The rows come from 7 hidden closed curves, with some noise, and rows from the same curve form a group. Each curve winds through 8 dimensions. The rows are also pushed far along 6 directions, which tell nothing about the answers.
In the rows, 128 means zero.
Known rows, each followed by its group:
[159 134  66 122 133 158 129 168 131 124 174 113 153 131 112 120 152 123
  94  91] | j199
[115 131 171 139 136 126 132 117 122 135 117 125 115 138 139 116 160 122
 109 106] | j535
[133 133 110  71 153  99 188 111 136 100 248 133 142 150 124 118 120 117
 155  61] | j311
[137 110 122 149 131 115 132 163 151 125 148 123 134 109 143 162 109 122
 127 138] | j535
[116 119 126  56 145 120 145 131 119 117 184  98 129 132 141 111 104 135
 137 126] | j311
[ 74  95 171  93 139 144 114 117 133 126  81 151  93  78 124 114 140 112
 141 146] | j648
[120 133 126 124 126 170 100 144 143 111 134 113 103 113 137 113 104 154
 110 141] | j105
[110 122 104 134 128 185  99 130 145 123  82 155 123  63 150 105 148 126
 109 133] | j865
[180  98  67 158 129 126 114 171 120 149  98  70 123 115  58 226  71 132
 135 163] | j105
[145 132  75 118 117 134  99 147 127 149 104 119 124 120 111 140 128 139
 124 123] | j326
[129 112 118 121 121  90 159 104 119 150 122 144 142 134 116 166 133 105
 168 131] | j326
[130 133 134 130 124 147 113 139 154 125 104 131 133 124 104 111 146  96
  96 132] | j199
[150 127 161 106  68  77 113 160  69 147 156 103 135 205 161 146  73 180
 118 132] | j326
[149 134 120 135 100 125 165  96 101 136 148 143 165 177 114 140 138 139
 142 127] | j535
[ 85 111 137 110 160 131 114 136 124 134 108 145 129  83 136  94 153 123
 156 144] | j311
[105 120 215 147 123 113  76 190 189  96 123 136  86  87 112 120  69 127
 100 150] | j199
[152 120 166 184 113 144  94 157 158 129  59 113 113 126 111 154 112 113
  71 148] | j199
[129 116 108  87 128 147  93 176 150 132 127  99 124 101 125 127 119 148
  97 132] | j199
[110 134 180 126  87 117 113 124 118 131  88 154 124 152 149 101 127 122
 116 174] | j326
[161 153  92 125 110 128 142 103 115 155 105 133 166 172 116 115 176 114
 106 104] | j105
[109 125 146 149 132 144 127 130  99 107 118 149 117 105 135 106 151 110
 123 133] | j535
[147 119 100 117 145 149 118 163 126 116 139  85 112 106  99 137  85 132
 115 157] | j311
[161 148  89 203 129 163 135 119 152 109 110 150 144 133  93 132 146  89
 113 133] | j199
[165 169 110 117 111 167 114 131 145 123 149 105 135 180 106  90 136 127
  61  88] | j648
[115 117  92 136 135 114 151 103 117 142 101 142 144 102 136 154 157 100
 172 164] | j105
[106  92 151 166 144 164 106 130 166 119  71 178 108  87 109 128 127 116
 139 133] | j535
[ 98 117 132 132 128 133 119 120 137 127 124 147 111  98 153 142 137 138
 152 117] | j326
[109 123 154 116 133 131 135 131 128 128 155 135 146 137 181 101 152 129
 115  98] | j199
[145 119  83 149 126 155 115 146 145 118 109 129 124 112 124 150 113 128
 124 164] | j326
[131 145 117 102  96 122 104 139 113 126 130  97 122 136 126 134  83 163
 132 186] | j326
[153 129 131 150 100 100 138 135 147 132 134 121 137 143 133 179 106 134
 122 139] | j535
[123 132 137 112  98 129 106 130 120 123 113 125 129 149 128 126 121 124
 116 135] | j326
[157 134  48 113 157 142 141 126 187 122 154 103 156  97  90 161 119 117
 137 117] | j311
[128 147 126 119 145 153 124 128 159  99 165 127 118 117 142  93 105 146
 115 116] | j105
[114 108 142  69 152 116 162 126 135  88 189 135 118  97 159 115 115 119
 124  88] | j865
[128 125 134 114 125 143 131 128 120 105 148 131 118 145 159 100 100 124
 115 134] | j648
[101 107 180 137 141 116 156 104 137  97 150 152 113 134 136 136 140  98
 145 106] | j199
[101 106 171 111 126 107 130  98 117 124  89 152  98 120 121 139 121 123
 155 134] | j535
[132 119 106 138 140 130 169 120 124 126 165 132 131 113  89 152 126 108
 159 139] | j865
[109 115 102 119 137 120 119 124  90 130 105 144 123 122 136 118 141 111
 162 142] | j648
[128 127 111 101 142 125 145 119 151 142 145 111 148 135 125 134 127 134
 144 138] | j311
[ 85 111 233 134 111 112  91 151 142 127 106 149  87 100 176 115 103 168
 115 128] | j648
[151 120 100 119 128 123 115 153 172 140 110  99 117 117 111 170  98 132
 118 155] | j326
[112 108 170 160 134  86 160 107 102 171 115 139 129 133 116 170 146 137
 179 132] | j865
[122 135 130 115 132 111 145 114 146 120 164 127 120 125 127 133 105 120
 147 120] | j199
[118 122 123  87 140 145 134 113  94 150 133 126 150 160 145  88 145 169
 142 121] | j535
[112  97 217 152 122 112 105 177 167 111 107 130  97 122 155 139  96 108
  91 151] | j326
[134 112  87 100 135 152 144 154 103 130 175 114 147 129 129 120 140 122
 119 112] | j105
[114 124 111 126 146 156 119 117 114 105 101 153  94 110 113  98 135 105
 137 135] | j648
[ 85 113 110  79 134 141 119 116 109 138  90 143  98  92 148 110 152 134
 158 179] | j326
[144 134  83 115 142 156 128 120  79 131 121 131 142 150 100  89 157 130
 126 102] | j535
[112 122 101 136 150 163 114 125  88 148 104 136 120 109 112 101 152 143
 155 134] | j865
[ 85  74 144 120 160 118 124 118 100 129  82 151 106  90 157 141 133 121
 180 146] | j326
[104 123 131 124 140 140 125 135 115 103 144 148 111 102 145  97 116 132
 146 151] | j199
[159 149  78 102 139 169 125 134 114 135 155 116 150 170 133  74 138 174
 104 105] | j535
[131 137  79 118 145 161  95 139 131 117 105 119 131 127 120  92 143 101
 112 125] | j648
[157 128  94 185 113 135 150 112  94 136 109 147 139 160 100 152 159  94
 135 127] | j311
[135 141 125 138 123 168  93 146 187  98 118 136 124 115 152 104 119 131
  76 124] | j865
[148 139 154 159 139 128 141 136 148 104 146 128 137 141 106 115 119 108
 106 124] | j865
[151 143 178 144  92  78 116 139 135 144 116  97 123 160  95 172  74 160
 124 157] | j648
[115 113 175 144 162 127 165 124 158  75 199 152 116 125 131 118 136  82
 119  62] | j199
[ 81 123 175 116 129 123 108 116 142 134  77 149 108  78 145 111 137 148
 147 172] | j311
[132 125 154 134 127  93 142 123 143 145 131 124 121 139  96 164 132 127
 141 117] | j865
[160 170 132 139 134 167  96 175 167 108 176  92 146 149 113  73 102 152
  60 105] | j865
[128 127 114 131  97 148  72 183 102 143 102 106 123 128 139 118 107 148
 104 168] | j311
[ 77 102 160 105 131 102 128 122  88 130 102 152 113  98 133 119 133 116
 179 180] | j311
[141 127 149 122 123 109 145 108 161 124 141 118 118 155 120 161 104 127
 125 111] | j865
[134 123 185 165 135 104 160 108 152 139 147 128 114 126 115 168  96 146
 143 115] | j865
[108 123 183  51 126 119 123 150 149  94 209 101  94 126 168 102  55 163
 106 106] | j865
[116 126 145 128 131 121  90 149 132 123 102 126 100 110 120 118  82 159
 148 174] | j311
[144 157 137 167  98 160 119 111 117 136 106 143 154 160 119 105 178 124
  81  88] | j535
[131 106 125 138 140  83 174 106 115 163 142 125 140 134 142 179 123 131
 178 134] | j199
[127 124 118 151 144 128 122 120 187 110 114 155 130 115  97 140 129  85
 142 110] | j311
[103  83 144 110 168  87 205 100 123 117 179 135 118  91 156 180 142 101
 175 109] | j105
[131 139 192 175 102 115 133 130 116 145 125 128 138 167 165 126 136 155
 107 143] | j535
[121 132 142 137 103 150 113 121 150 117 109 143 121 139 150 121 126 118
 108 138] | j311
[117 103  80 128 167 181 122 122 119 129 104 125 125 107  97 123 151 112
 147 126] | j105
[120 134 142 113 132 141 110 119 117 128  98 128 112 108 114 104 126 137
 118 119] | j865
[125 120 129 139 153 141 135 120 138 129 134 123 125 108 141 130 106 158
 147 136] | j865
[146 155  63 160 163 177 117 111 186 107 112 143 126  93 106 110 146 111
 122 106] | j105
[131 139 153 100 100 119 127 144 106 121 159 115 111 148 135 118 113 140
  99 119] | j105
[111 118 157 108 147 111 145 123 119 127 127 131 128 126 161 107 126 134
 141 162] | j326
[130 119  39 155 165 158 156  99  98 120 105 171 148  98 108 119 187  89
 174 128] | j648
[100 116 139 152 111 133 132  73  72 149  30 166 130 121 155 132 186 121
 155 174] | j311
[152 152 135 134 116 117 126 129 132 121 140 119 134 147 108 124 109 151
 113 125] | j648
[116 103  88  79 152 133 148 110 107 142 122 115 121 107  80 147 145 106
 165 132] | j648
[127 116 146 150 122 113 165 102 134 126 133 145 150 129 151 159 154  99
 129 114] | j311
[143 145 158 162 112 134 136  91 128 127  95 153 120 163 127 118 132 136
 116 131] | j648
[100 137 125 119 139 148 107 119 133 109 116 137 121  92 135  98 133 128
 138 138] | j326
[143 121  99 166 145 138 137  94 113 137  61 148 118 125  54 152 161  85
 149 129] | j648
[129 130 121 118 120 144 109 151 160 118 141 123 131 127 123 126 135 133
 104 115] | j199
[111  78  37  94 196 165 121 138 125 146  93 126 139  69 123 129 147 125
 183 149] | j535
[174 151  85 121 114 116 213  61  84 135 175 139 172 193 107 137 162 117
 137  92] | j865
[161 117 108 143 124 115 144 147 131 151 150 109 152 151 124 165  92 153
 137 136] | j105
[139 134  65 124 157 187 132 109 111 132 137 132 145 125 143  89 157 142
 123  84] | j865
[119 149  57  96  99 190  30 151 131 157  33 116 115  93 132  98 146 172
  98 155] | j311
[121 121 120 162 122 137 113 126 126 128 107 138 126 124 150 145 131 129
 141 132] | j199
[132 132 117 161 128 175 120 134 125 112 129 132 116 125 124 116 136 131
 111 132] | j105
[121 156  83 148 107 171  99 104 100 130  79 154 128 132 136  90 154 128
 134 157] | j199
[120 148 166  87  59  92  93 140  69 153 131 105 122 194 152 119 111 177
 115 137] | j326
[130 142 132 105 106 147  88 123 117 134  91 122  99 153 139 102 112 156
 103 125] | j648
[ 95 106 219 156 148 136 169 101 122 119 150 167 129 158 155  93 164 106
 131  96] | j105
[118 134 170 132  76 110 100 132 126 152  72 138 107 149 133 139 122 135
 117 177] | j326
[111 127 173 129 119  79 181  83 133 132 145 138 138 145 144 160 152  92
 150 130] | j105
[125 120  96  89 125 159  83 174 110 119 118 129 131 119 137  76 109 143
 113 153] | j535
[158 145  39 113 146 158 107 127 125 118 103 100 121 127  61 127 120 102
 131 142] | j648
[106 130 191 141 138 119 131 119 136 127 123 132 124 141 132 105 128 135
 137 151] | j865
[130 141 149 147 105 107 179  63  64 149 103 151 157 195 139 120 168 124
 158 171] | j105
[167 143 143 161 109 126 148 145 172  98 188 116 141 169  98 152 120  87
  80  85] | j326
[ 65  90 184 109 160 127 147 116 133 127 125 161  95  62 173 118 163 128
 154 123] | j311
[119 115 149 131 161 177 163 110 148 108 159 147 142 138 132  88 166  98
 104  87] | j105
[155 150 132 136 123 130 155 113 121 122 155 113 159 170 137 106 120 128
 102 131] | j199
[131 132 107 142 100 138  88 157 109 139  98 132 124 127 136 124 123 137
 121 149] | j648
[129 139  56 110 139 160 120 124  90 140 131 134 128 126 127 100 176 131
 134  87] | j105
[170 117  45 161 136 142 133 116 140 135  87 147 165 129  87 164 145 101
 140 113] | j535
[146 129 136 167 130 126 130 121 215 118 116 127 125 125 116 171 112  91
 110 112] | j648
[134 149 185 167  99 109 122  99 147 147  66 125 116 168 114 150 149 114
  99 140] | j535
[160 124  27 129 122 160  94 150 100 141  91 122 166 119 111 132 129 145
 131 141] | j535
[ 81  97 179 109 130 110  88 137 116 153  59 125  92  88 164 129 102 151
 150 170] | j199

New rows, each followed by its group:
[151 133 103 118 136 151 123 127 108 138 119 125 135 155 108 101 117 152
 125 128] | j105
[120 152  98 126 117 139 151  72 104 145 109 142 151 155 143 116 203 112
 137 118] | j105
[142 130 110 129 103 129 104 174 125 123 142 102 141 105 139 145  93 145
 107 163] | j311
[141 127  87 123 149 134 131 148 107 135 147 105 142 127 120 126 159 112
 115  94] | j535
[123 145  92 133 128 156  94 103 169 131  72 145 109  86 103 128 138 129
 133 132] | j326
[123 138 124 156 120 117 116 102 134 146  69 157 154 137 122 129 172 111
 139 117] | j311
[154 115 140 158 117 112 119 154 156 127 112 125 136 143 113 160  73 136
 130 171] | j535
[102 127 183 143 143 114 140 119 152 106 152 170 103 117 150 107 148 118
 129  80] | j648
[121 150 145 124 137 154 140  82 128 137 106 150 141 126 134  82 173 141
 111  95] | j865
[169 138 106 145  84  77 142 124 119 153 152 110 148 181 116 198  98 150
 146 118] | j311
[167 134 130 155 126 120 160 142 164 135 176 121 185 181 132 133 138 113
  96  96] | j535
[114 112 126 117 108 125  87 166 151 121 102 119 104  82 126 157 103 114
 116 154] | j535
[171 151  30 114 134 171  96 137 116 140  96  95 135 106  60 126 124 135
 108 119] | j865
[146 121 133 139 125 112 155 124  90 140 129 106 127 155 107 153 111 129
 138 162] | j311
[105 123 149 101  82 139  54 183  63 140  84 109 102 132 161  97 108 170
 102 177] | j199
[104 129 162 134 127 108 115 138 162 126 137 148 130 118 144 121 119 143
 146 138] | j199
[118 110 130 106 117 134 110 167 104 138 125 119 127 123 144 120 137 142
 111 141] | j199
[163 142  51 167 133 160  91 149 160 139  84 128 138 101  80 142 140 105
 106 111] | j326
[123 131 114 121 105 160  50 146 114 133  14 111  87 119 106 118 111 143
 109 208] | j326
[160 136 130 120 110  74 165 120 106 176 135 109 160 179  97 161 125 141
 147 150] | j199
[118 106 111  81 136 152  96 155 124 138 125 101 110 105 147 126 103 171
 124 130] | j105
[129 132  58 132 156 177 122 120 147 140 100 135 153 106 123 104 165 128
 142 151] | j311
[ 94 109 140 104 155 168 105 147 148 111 111 149 127 102 186  68 165 115
  95 112] | j326
[ 61 106 171  74 119  98 120 111  99 130  92 138 107  89 179 120 120 131
 171 202] | j105
[132 142 115 138 129 141 122 136  90 125 148 146 143 159 154  85 160 160
 123  98] | j199
[114 131 180 138 115 101 113 139 139 153 112 126 122 124 133 139 129 160
 127 134] | j865
[137 133 152 150 123 140 126 121 129 114 131 122 113 145 156 125 113 136
 101 110] | j199
[138 162 128 108 109 104 143 127 115 136 192 115 136 154 139 113 122 164
 126 116] | j326
[140 120  86 108 120 150  90 183 108 121 151  97 109 126 133 124  71 156
 122 157] | j311
[122 127 100  63 139 103 168 118  78 109 233 119 126 156 134 120 119 147
 172  92] | j199
[142 139  44  92 151 122 125 136 133 112 168 105 136 126 134 128 106 131
 154 127] | j648
[104 142 165 112 135 127 102 138 118 138 115 135 128 128 158  70 133 176
 125 139] | j311
[100 130 174  94 130 140  89 143 145  90 117 122  97 109 154  80  75 135
 110 168] | j648
[144 134 123 116 118 148 145 134  73 141 141 126 158 177 158  85 178 140
  89 108] | j199
[136 125 131 139 111 120 103 128 102 134  96 130 115 160 125 136 116 128
 129 120] | j311
[113 128 133 119 126 126 123 122 115 119 156 127 111 133 168 125 114 147
 139 103] | j199
[141 127 137 147 115  83 153  96 121 139 128 121 138 153 110 185 102 135
 170 140] | j326
[152 159 152 109  88 105 107 126  89 150 105 118 140 200 141  93 120 166
  96 126] | j326
[125 124 131 102 129 111 143 139 128 116 170 113 140 119 140 135 135 105
 112  96] | j535
[122 117 124 125 139 118 140 114  92 124 104 132 123 132 108 128 128 120
 161 167] | j865
[146 131 121 113 104 133 129 130 109 142 113 119 147 150 152 122 117 161
 109 161] | j105
[121 124 159 168 108 132 117 138 112 151 100 155 137 153 161 117 162 135
 114 129] | j535
[117 123 101  86 148 125 144 101 106 116 125 119 123 130 117 119 116 115
 166 168] | j648
[173 116  85 178 170 144 164 131 207 109 165 105 138  75  70 198  79 105
 133 116] | j865
[162 139 154 163 125  87 118 160 179 138 130  87 125 127  99 181  72 133
 110 146] | j326
[125 155 160 162 115 184 123  78 150 109  75 173 116 158 155  72 178 112
  77 110] | j311
[126 118 121 123 139 123 114 164 118 113 165 119 124 119 143 130 103 156
 137 121] | j199
[147 127 118 125 125 131 126 131 121 144 129 102 127 156 141 142 109 157
 120 130] | j311
[119 129 120 111 105 153  66 134 129 141  55 126 100 112 146 121 118 163
 107 139] | j865
[134 147  53  75 129 172 101 121  64 137  93 122 161 151 129  52 166 143
 120 142] | j535
[101 120 139 117 154 138 168  92  88 131 155 153 119 134 121 100 160 122
 171 120] | j865
[133 120 149 157 118 135 134 115 177 114 104 133 104 118 106 168 109  98
 118 147] | j311
[131 104 145 163 137  74 178  97 123 136 153 157 139 160 135 182 132 107
 184  96] | j311
[133 149 102 103 104 131  95 149  95 168 124 116 137 169 132  99 138 179
 127 134] | j311
[108 124 146 104 130 109 133 133 142 111 139 122 127  97 147 130 108 112
 134 162] | j105
[110 122 129 107 138 115 130 119 185 110 138 130 121 105 128 146 117  94
 139 130] | j648
[102 101 188 135 143 126 132 126 193 123 116 160 129 117 165 122 138 109
 119 109] | j535
[ 72 104 190 116 130 107 113 142 138 126 115 138 115  88 170 126 113 138
 157 184] | j648
[122 138 122 150 124 117  97 128 163 129  94 127 104  96 121 157  99 134
 148 155] | j105
[110 115 142 127 163 137 126 137 141 128 138 114 116 100 106 124 109 131
 153 141] | j865
[125 138 190 128  92 125 115 157 178 104 181 132 127 145 180 117  97 146
  77  98] | j326
[164 137 132 148 112 114 168 118 120 113 174 129 154 202 121 135 128  96
 108 102] | j865
[ 99 142  76  85 127 154 116 102  97 129 113 168 137 115 140  73 184 135
 153 124] | j311
[151 135  94 149 117  92 134 117 141 145 117 113 155 152  80 187 111 126
 171 162] | j199
[ 95 133 103  89 122 119 120 114 104 137 110 138 129 100 166 113 144 136
 159 165] | j105
[174 135  20 108 120  99 121 134 103 154 122  85 156 128  64 196 112 134
 160 129] | j311
[116 115 145  96 151 147 140 146 148  96 175 113  99  95 131 114  98 127
 114 135] | j311
[118 136  93 100 149 112 142 110 112 126 174 134 139 136 135 111 128 158
 179 113] | j199
[115 120 135 122 106 102 129 123  86 149 101 132 137 140 144 139 161 113
 136 139] | j535
[150 117 109 141 106 104 146 139  68 151 134 110 143 170 108 166 136 121
 139 136] | j199
[162 121  91  93 132  89 126 190 144 134 214  68 152 139  97 174  81 140
 125  89] | j199
[137 131 112 114 147 150 105 156 137 126 135  89 129 137 119 108 114 122
 103 124] | j648
[150 130  94 104  92 131  86 167 103 125 120  90 124 153 118 138  74 140
 112 170] | j865
[130 136 115  96 121 100 186  94  53 119 186 144 158 175 136 104 152 120
 162 122] | j311
[151 121  82 110 129 132 114 131 141 128 115  99 137 132 114 158  97 137
 130 137] | j326
[133 114  24 117 180 158 136 128 122 141 130 125 141  79 117 128 151 116
 161 110] | j199
[149 127 107 116 121 157 156 122 114 130 152 124 149 159 117 118 149 120
 106 119] | j105
[141 120 148 131 112 106 137 127 104 132 144 100 115 155 147 166  86 147
 131 136] | j199
[161 129  64 121 112 109 131 124 113 159 112 113 155 146 120 167 104 155
 155 152] | j326
[148 112 111 167 151 165 128 144 151 124 124 120 139 127  86 142 127 100
 115 117] | j105
[107 132 130 102 111 124  86 150 110 140  94 133 120 123 109 102 133 138
 134 159] | j199
[118 117 121 128 139  98 158 117  93 147 130 138 151 130 105 136 155 107
 172 148] | j311
[112  94  82  66 119 117 125 136  75 161 106  91 102  97 131 170  94 146
 173 195] | j199
[119 146 136 117 131 142 104 140 134 137 126 131 130 116 141  90 155 162
 105 107] | j865
[ 93  94 145  86 162 145 133 163 159 110 199 114 112  75 164 124 102 149
 135 117] | j535
[133 116  72 101 157 150 137 128 125 144 130 108 149 107 148 125 142 132
 130 122] | j199
[138 119 130 118 134 106 144 116 141 143 134 125 122 139 111 152 109 134
 144 110] | j105
[154 156  71 143 121 169 137  74 119 158  71 151 165 176 115 105 222 123
 110  98] | j199
[167 131 155 180 132 142 157 144 150 121 178 125 162 182 106 124 129 103
  87  87] | j105
[102 126 176  92 137 119 124 116  77 117 138 136 105 160 164  72 126 157
 134 119] | j865
[164 142 111 171 115 137 129 144 146 119 139 125 127 139  87 146 105 114
 112 135] | j105
[130 126 129 152 127 158 117 153 151 114 152 128 114 117 126 127 107 135
 117 132] | j105
[139 143 115 129 135 114 132 131 117 151 137 125 167 153 124 109 153 140
 133 114] | j311
[122 113 190 153 148 119 180  89 156 110 140 153 139 166 160 130 162  96
 119 101] | j326
[159 132 166 124 113  97 135 153 143 116 156  93 120 175 105 149  84 120
  94 134] | j326
[151 154  96  98 134 128 166 100  83 138 183 104 175 189 155  96 155 155
 123  94] | j105
[123 134 164 134 131 114 165  97 131  86 167 161 134 144 144 109 128  99
 128 103] | j311
[132 116 181 152 118 100 132 145 116 126 146 142 138 150 163 129 108 152
 121 106] | j535
[141 128 101 163 152 135 135 110 202 126  97 140 151 108  82 158 145  90
 139 137] | j199
[109 112  95 107 133 145  99 150 124 138  97 133 113  84 127 124 134 119
 134 138] | j105
[124 139 192 149  82  97 163  74  66 148 111 195 173 222 193  82 185 147
 130 104] | j535
[105 116 107 108 145 133 114 150 156 110 154  96 113  74 124 156 118 101
 134 126] | j105
[146 151 125 153 108 106 135 124 142 126 144 148 163 143 122 132 154 111
 116  87] | j311
[119 110  74 137 170 164 126  97 106 118  66 156 101  97  93 122 157 108
 168 144] | j865
[139 134 113 129 113 144 116 153 121 129 145 117 121 130 123 130 141 122
  96  97] | j105
[156 135 151 139  75  77 103 166 118 140 113  91 118 154  93 180  45 141
 126 204] | j326
[134 119 120 148  92 124 106 137 102 131  83 121 126 149 106 161 113 115
 134 185] | j326
[ 93 128 192 136 133 155  92 134 176 121  87 145 104  88 139  98 142 140
 101 131] | j648
[133 119  81 129 137 147 148 109 113 125 113 131 145 100 134 144 159 109
 133 128] | j311
[122 131 147 132 111 106 124 110 109 132 112 124 116 141 133 149 102 157
 154 159] | j326
[133 148 101 105  87 153  50 180  75 131 101  98 104 139 126  96  99 167
  94 151] | j199
